Every row belongs to one group in each of 3 separate groupings. Each group adds its own fixed numbers to the row, and there is some noise. The rows also spread widely along 12 directions, which tell nothing about the answers.
In the rows, 128 means zero.
Some rows, each with its group in each grouping after it:
114 129 135 127 141 127 131 143 131 101 107 112 116 136 160 102 128 140
 138 118 135 125 163 114 133 138
P k115 k267
140 131 126 119 131 121 142 124 120 120 107 119 140 134 156 109 117 130
 146 101 123 113 151 108 147 148
S k316 k267
111 147 115 155 127 116 109 127 102 106 112 122 117 120 119 107 119 128
 137 125 119 137 150 135 174 111
X k763 k348
129 127 143 123 148 129 137 129 132 125 126 119 119 141 132 141 122 138
 129 123 131 124 138 106 148 136
M k316 k410
166 117 112 93 136 111 134 150 99 78 140 113 114 109 171 108 133 148 139
 101 168 107 135 132 125 131
G k27 k410
145 104 113 137 116 125 122 115 123 141 117 131 107 120 125 107 131 132
 118 144 115 112 88 129 151 121
N k763 k348
133 120 105 125 147 135 180 139 134 129 161 134 126 123 125 167 112 142
 140 118 106 111 96 135 135 140
P k27 k962
139 127 144 134 134 129 118 105 141 112 134 133 142 151 114 109 90 118
 143 132 142 113 141 127 153 119
X k115 k962
116 136 117 152 149 120 154 141 144 124 143 143 124 135 137 140 116 134
 140 121 120 115 148 128 138 138
S k868 k410
137 114 131 132 152 149 130 126 135 110 109 100 116 145 149 108 135 164
 139 128 117 101 129 103 155 135
N k868 k410
127 114 143 170 140 113 134 90 145 128 121 137 120 157 134 125 134 123
 137 125 109 103 146 74 160 136
M k868 k267
161 98 112 163 148 117 113 128 123 76 106 118 119 141 128 68 126 142 153
 128 118 105 106 114 158 101
G k868 k410
108 127 133 119 99 148 122 127 126 91 83 107 138 123 154 69 113 152 128
 120 118 124 136 119 133 124
G k115 k962
113 141 152 128 125 133 133 123 129 138 97 126 156 149 119 126 88 109
 139 111 110 144 153 116 159 136
S k115 k410
91 138 131 158 124 141 153 93 144 137 127 152 139 145 113 124 104 124
 128 127 94 121 160 128 141 122
S k763 k962
103 139 138 144 151 125 152 130 157 136 153 148 101 142 140 154 126 136
 119 139 146 109 159 124 120 136
S k763 k962
145 124 114 138 147 130 120 110 111 128 124 117 125 140 104 116 110 130
 135 128 111 129 126 147 170 107
P k868 k348
122 122 129 143 148 120 120 123 123 92 142 145 111 137 110 109 109 122
 131 125 146 125 146 152 142 95
N k316 k348
121 110 136 150 142 139 147 96 142 114 125 145 126 153 114 115 108 117
 136 123 100 119 130 125 138 115
P k763 k348
148 127 117 135 114 124 122 129 136 166 100 114 135 129 144 113 116 139
 135 139 108 108 103 106 162 161
S k868 k267
131 131 104 171 135 95 119 108 111 119 115 127 110 129 141 104 147 132
 133 127 118 110 163 109 164 119
G k868 k267
131 124 111 163 164 115 132 114 115 135 116 119 113 144 118 127 142 136
 141 121 102 116 148 116 177 119
N k868 k267
116 118 146 139 155 108 117 174 146 124 113 136 104 143 120 124 114 116
 132 139 148 139 123 124 135 133
N k316 k267
105 117 133 144 155 141 134 124 124 110 117 129 117 144 92 127 114 134
 128 129 107 138 121 133 155 95
N k316 k962
108 144 105 152 144 147 145 126 139 141 129 127 121 130 128 123 118 157
 139 137 98 108 131 147 158 134
N k763 k348
119 113 127 150 138 130 133 100 128 170 118 140 115 142 99 141 128 120
 119 144 92 125 118 128 157 122
N k763 k267
130 121 122 121 125 134 120 112 115 141 145 126 101 116 123 141 134 148
 109 143 130 113 114 133 156 121
N k868 k267
114 140 130 147 112 120 128 113 133 109 151 140 120 117 132 136 107 135
 132 135 134 107 129 111 155 137
X k27 k348
168 133 102 115 140 131 133 120 109 139 123 108 153 132 124 123 102 135
 154 113 111 112 125 140 175 137
X k316 k410
120 122 120 150 138 124 157 109 140 150 134 132 122 131 135 154 132 135
 138 129 96 102 128 100 151 154
X k27 k267
123 128 133 154 139 126 135 119 133 66 151 140 121 133 138 115 107 142
 144 121 135 104 143 106 142 115
P k316 k410
111 121 131 136 122 135 137 101 116 109 120 125 127 129 134 126 128 133
 131 113 102 121 145 106 153 127
X k868 k267

New rows. What belongs after each?
148 106 129 146 137 130 138 134 140 121 116 122 127 142 124 119 111 139
 142 131 112 110 77 98 155 133
S k868 k962
150 110 117 138 142 124 146 141 146 129 117 127 135 139 129 111 99 126
 152 127 109 114 91 126 143 147
P k27 k348
106 119 121 148 149 147 164 132 145 107 146 142 116 131 125 139 122 149
 146 126 98 104 108 126 135 136
X k763 k267
125 119 119 139 125 128 156 117 145 149 141 148 129 130 116 141 105 112
 127 132 105 124 109 139 136 133
P k115 k348
145 117 121 124 144 136 138 127 126 131 122 117 117 135 137 123 124 141
 133 130 117 116 120 125 144 133
P k763 k410
143 115 122 134 127 109 128 102 137 155 141 145 116 133 128 134 128 113
 120 144 136 106 137 126 138 137
X k316 k267
127 139 133 123 129 130 111 127 118 122 112 119 131 134 122 109 101 124
 138 124 131 133 140 138 159 128
X k763 k348
144 115 124 124 148 118 134 140 135 125 141 134 120 133 117 126 107 114
 138 128 141 125 114 152 140 125
X k115 k348
120 135 121 164 136 126 122 114 113 74 156 136 106 121 115 111 117 150
 141 126 124 110 121 126 169 97
M k763 k348
146 127 114 133 174 146 154 120 133 149 131 110 124 147 118 152 121 154
 148 129 95 105 113 125 168 140
P k316 k267
131 99 124 104 148 154 166 131 146 138 119 122 118 137 156 120 139 148
 133 119 111 101 115 131 114 153
N k763 k267
134 129 124 142 124 120 125 106 135 132 119 127 118 133 139 116 127 140
 122 142 129 105 137 107 147 128
G k316 k962
148 122 130 112 134 140 139 123 127 115 115 119 135 139 144 101 105 134
 144 109 127 110 123 127 143 139
S k763 k348
126 121 126 163 136 101 134 131 155 125 121 140 115 142 144 110 126 124
 133 137 133 112 143 103 134 136
M k316 k962
118 144 122 130 133 120 153 112 125 164 106 115 140 138 154 146 128 126
 133 106 104 119 182 103 156 159
N k27 k410
128 108 107 150 134 132 131 89 107 84 141 145 116 126 104 94 121 129 129
 119 113 117 131 159 152 77
N k316 k348
126 116 153 129 131 123 125 129 135 93 147 143 106 134 134 125 113 127
 129 130 153 117 124 109 128 126
P k763 k267
163 135 98 121 136 133 115 117 106 117 112 102 139 127 140 79 114 154
 148 122 125 105 142 155 163 117
G k115 k410
93 153 119 119 122 163 154 142 123 143 94 106 149 121 137 132 104 160
 140 113 75 129 125 123 159 159
S k316 k267
129 132 112 126 101 125 112 122 108 120 105 114 113 106 149 95 129 144
 114 134 126 122 128 128 151 124
S k316 k348
139 141 131 127 121 122 131 117 109 85 128 129 151 132 133 109 91 117
 161 89 129 120 137 114 167 130
X k763 k348
119 121 111 148 105 111 132 130 132 105 112 137 139 123 157 80 120 124
 137 114 116 122 154 122 132 133
M k868 k410
126 130 138 114 130 144 129 120 120 105 142 127 126 130 115 135 104 144
 127 123 137 120 117 127 152 113
N k316 k962
105 148 114 126 126 171 132 115 115 102 119 97 137 121 142 113 115 178
 141 120 91 110 146 129 169 129
X k868 k410
170 90 121 144 130 104 155 105 133 102 140 137 133 133 151 120 126 114
 152 109 123 90 110 86 141 141
X k27 k410
139 139 129 122 147 154 122 91 115 136 143 116 123 140 111 131 114 156
 130 135 117 111 140 141 172 112
M k763 k410
140 129 126 127 118 129 121 109 120 120 132 148 151 136 108 104 84 112
 138 124 125 125 134 155 144 113
G k763 k410
145 155 100 125 157 118 119 134 103 140 151 122 115 123 113 138 111 147
 137 134 142 118 147 168 170 119
S k316 k267
137 118 81 131 117 110 131 120 128 150 128 151 130 120 148 72 126 116
 129 132 129 109 173 191 114 124
N k763 k267
136 137 117 133 128 139 112 121 108 115 116 115 138 129 120 95 104 149
 150 125 113 113 121 136 177 122
N k763 k267
125 97 150 135 146 145 135 122 142 91 106 125 132 157 123 92 111 129 147
 111 107 122 120 110 140 121
M k868 k267
138 109 117 121 131 103 116 142 118 118 101 124 94 122 151 85 141 121
 111 131 153 134 149 148 119 115
S k316 k348
115 137 116 154 130 118 149 116 143 153 150 151 127 127 126 158 117 129
 126 138 114 109 138 122 150 141
N k316 k410
105 102 145 113 132 133 161 114 136 135 108 135 120 139 136 136 134 105
 112 105 114 141 145 123 117 131
N k115 k348
137 123 107 135 122 120 148 118 128 119 126 129 127 121 148 106 126 136
 137 114 115 111 127 126 144 137
M k316 k348
132 108 109 173 141 120 134 93 140 141 131 131 95 135 129 127 151 142
 120 148 105 96 115 107 163 121
N k868 k348
109 148 107 144 149 103 146 142 120 153 149 146 108 120 114 166 124 116
 122 124 129 138 150 153 152 126
N k316 k348
120 128 119 155 142 132 124 108 127 130 161 144 93 124 104 146 123 143
 113 164 121 115 119 143 151 102
P k763 k410
151 111 132 106 133 138 112 105 141 135 135 136 126 141 132 91 109 131
 123 145 154 100 146 158 125 123
N k316 k267
134 105 111 148 159 105 119 154 139 166 93 133 113 147 101 108 126 104
 130 149 111 148 121 164 137 120
G k868 k267
142 135 109 126 119 131 139 113 128 137 138 136 141 122 130 125 105 137
 131 131 118 106 126 142 145 134
G k316 k410
114 136 133 125 125 152 140 115 130 99 143 123 134 132 128 126 106 158
 135 117 117 113 128 120 153 125
M k868 k962
125 140 109 124 109 126 119 155 116 111 138 135 131 105 126 106 94 139
 134 129 133 126 114 164 144 125
S k868 k267
156 99 126 151 161 115 108 117 131 121 108 116 99 155 116 93 136 134 127
 146 137 114 126 125 152 99
S k868 k962
109 135 110 142 111 138 148 126 142 146 102 126 145 125 146 111 112 138
 135 129 84 117 132 121 141 155
P k316 k267
136 108 137 143 145 112 135 121 128 116 95 116 128 151 144 113 134 115
 148 105 114 120 148 85 153 141
X k868 k267
125 110 122 133 103 122 117 111 116 139 124 136 107 111 122 117 134 127
 104 148 121 123 109 132 146 113
N k115 k267
130 124 120 172 143 115 121 123 118 122 105 107 91 130 140 126 153 154
 128 148 107 113 118 82 172 125
P k763 k410
116 120 119 121 132 148 164 127 124 138 130 136 149 130 92 156 93 115
 140 105 81 144 93 148 155 131
X k868 k348
140 153 97 118 122 112 142 133 97 154 133 120 141 112 124 140 111 127
 134 110 122 133 142 155 165 129
S k115 k962
146 125 119 149 142 93 121 150 114 110 136 132 108 124 131 126 125 126
 140 124 146 120 117 115 159 127
S k868 k267
118 134 122 127 112 122 115 153 119 107 129 118 106 106 159 117 130 157
 124 131 143 114 121 112 149 141
N k868 k267
122 144 135 122 113 124 130 118 134 125 157 146 138 127 136 135 99 126
 126 121 145 121 158 131 142 135
M k868 k410
102 115 126 120 132 119 142 155 126 129 118 133 110 117 130 139 126 117
 123 125 120 143 129 137 122 137
X k27 k267
135 140 116 124 138 125 142 136 130 121 127 122 133 131 145 119 106 133
 141 115 129 119 146 137 142 143
P k316 k348
106 143 120 144 128 143 139 92 146 129 135 124 113 130 161 110 136 162
 122 136 118 94 174 127 144 135
M k115 k348
135 131 107 126 152 135 135 98 102 136 119 115 143 146 96 108 112 126
 139 109 99 138 163 169 167 93
M k115 k962
151 119 118 109 141 127 144 119 105 114 122 106 130 127 148 124 132 133
 141 104 124 117 147 125 152 128
X k115 k410
116 132 124 140 136 137 146 105 137 90 151 143 124 133 134 115 107 138
 136 120 125 106 152 134 134 119
P k316 k348
172 117 103 122 121 121 138 90 118 156 120 120 148 135 127 110 116 125
 137 124 111 104 118 133 159 127
G k115 k962
121 126 135 138 137 118 100 133 110 94 84 112 113 138 125 83 120 127 129
 125 133 144 145 127 153 104
G k316 k348
104 124 119 137 129 124 136 135 132 155 102 123 108 123 143 123 145 135
 114 138 110 129 143 126 138 139
N k115 k267
112 123 126 140 134 124 129 124 111 96 117 133 121 128 126 110 122 130
 135 111 117 128 144 123 152 112
N k316 k267
173 108 135 122 129 107 131 102 118 115 116 120 139 145 138 102 114 107
 147 98 133 116 128 103 162 128
M k115 k348
167 106 122 109 136 111 127 129 113 121 110 127 135 136 130 102 115 108
 135 112 141 129 132 140 134 120
G k316 k410
143 122 109 141 148 138 111 112 107 112 130 113 103 126 109 109 127 159
 131 148 113 111 112 142 170 101
P k316 k267
139 116 126 137 119 102 147 140 137 93 143 155 133 128 141 111 106 112
 146 111 146 112 118 118 118 131
G k763 k962
111 138 133 129 128 126 120 140 115 115 110 114 119 126 142 120 121 137
 128 119 127 136 153 116 150 133
P k868 k267
138 105 144 89 131 123 128 151 118 118 109 117 122 131 135 109 119 116
 129 109 141 145 122 135 127 130
M k115 k267
107 142 116 131 125 163 137 111 115 134 130 116 133 118 105 145 107 159
 135 134 78 119 104 132 176 129
X k316 k267
175 117 97 127 158 122 134 133 120 149 115 107 134 139 129 110 120 140
 155 123 114 101 110 138 171 141
N k316 k267
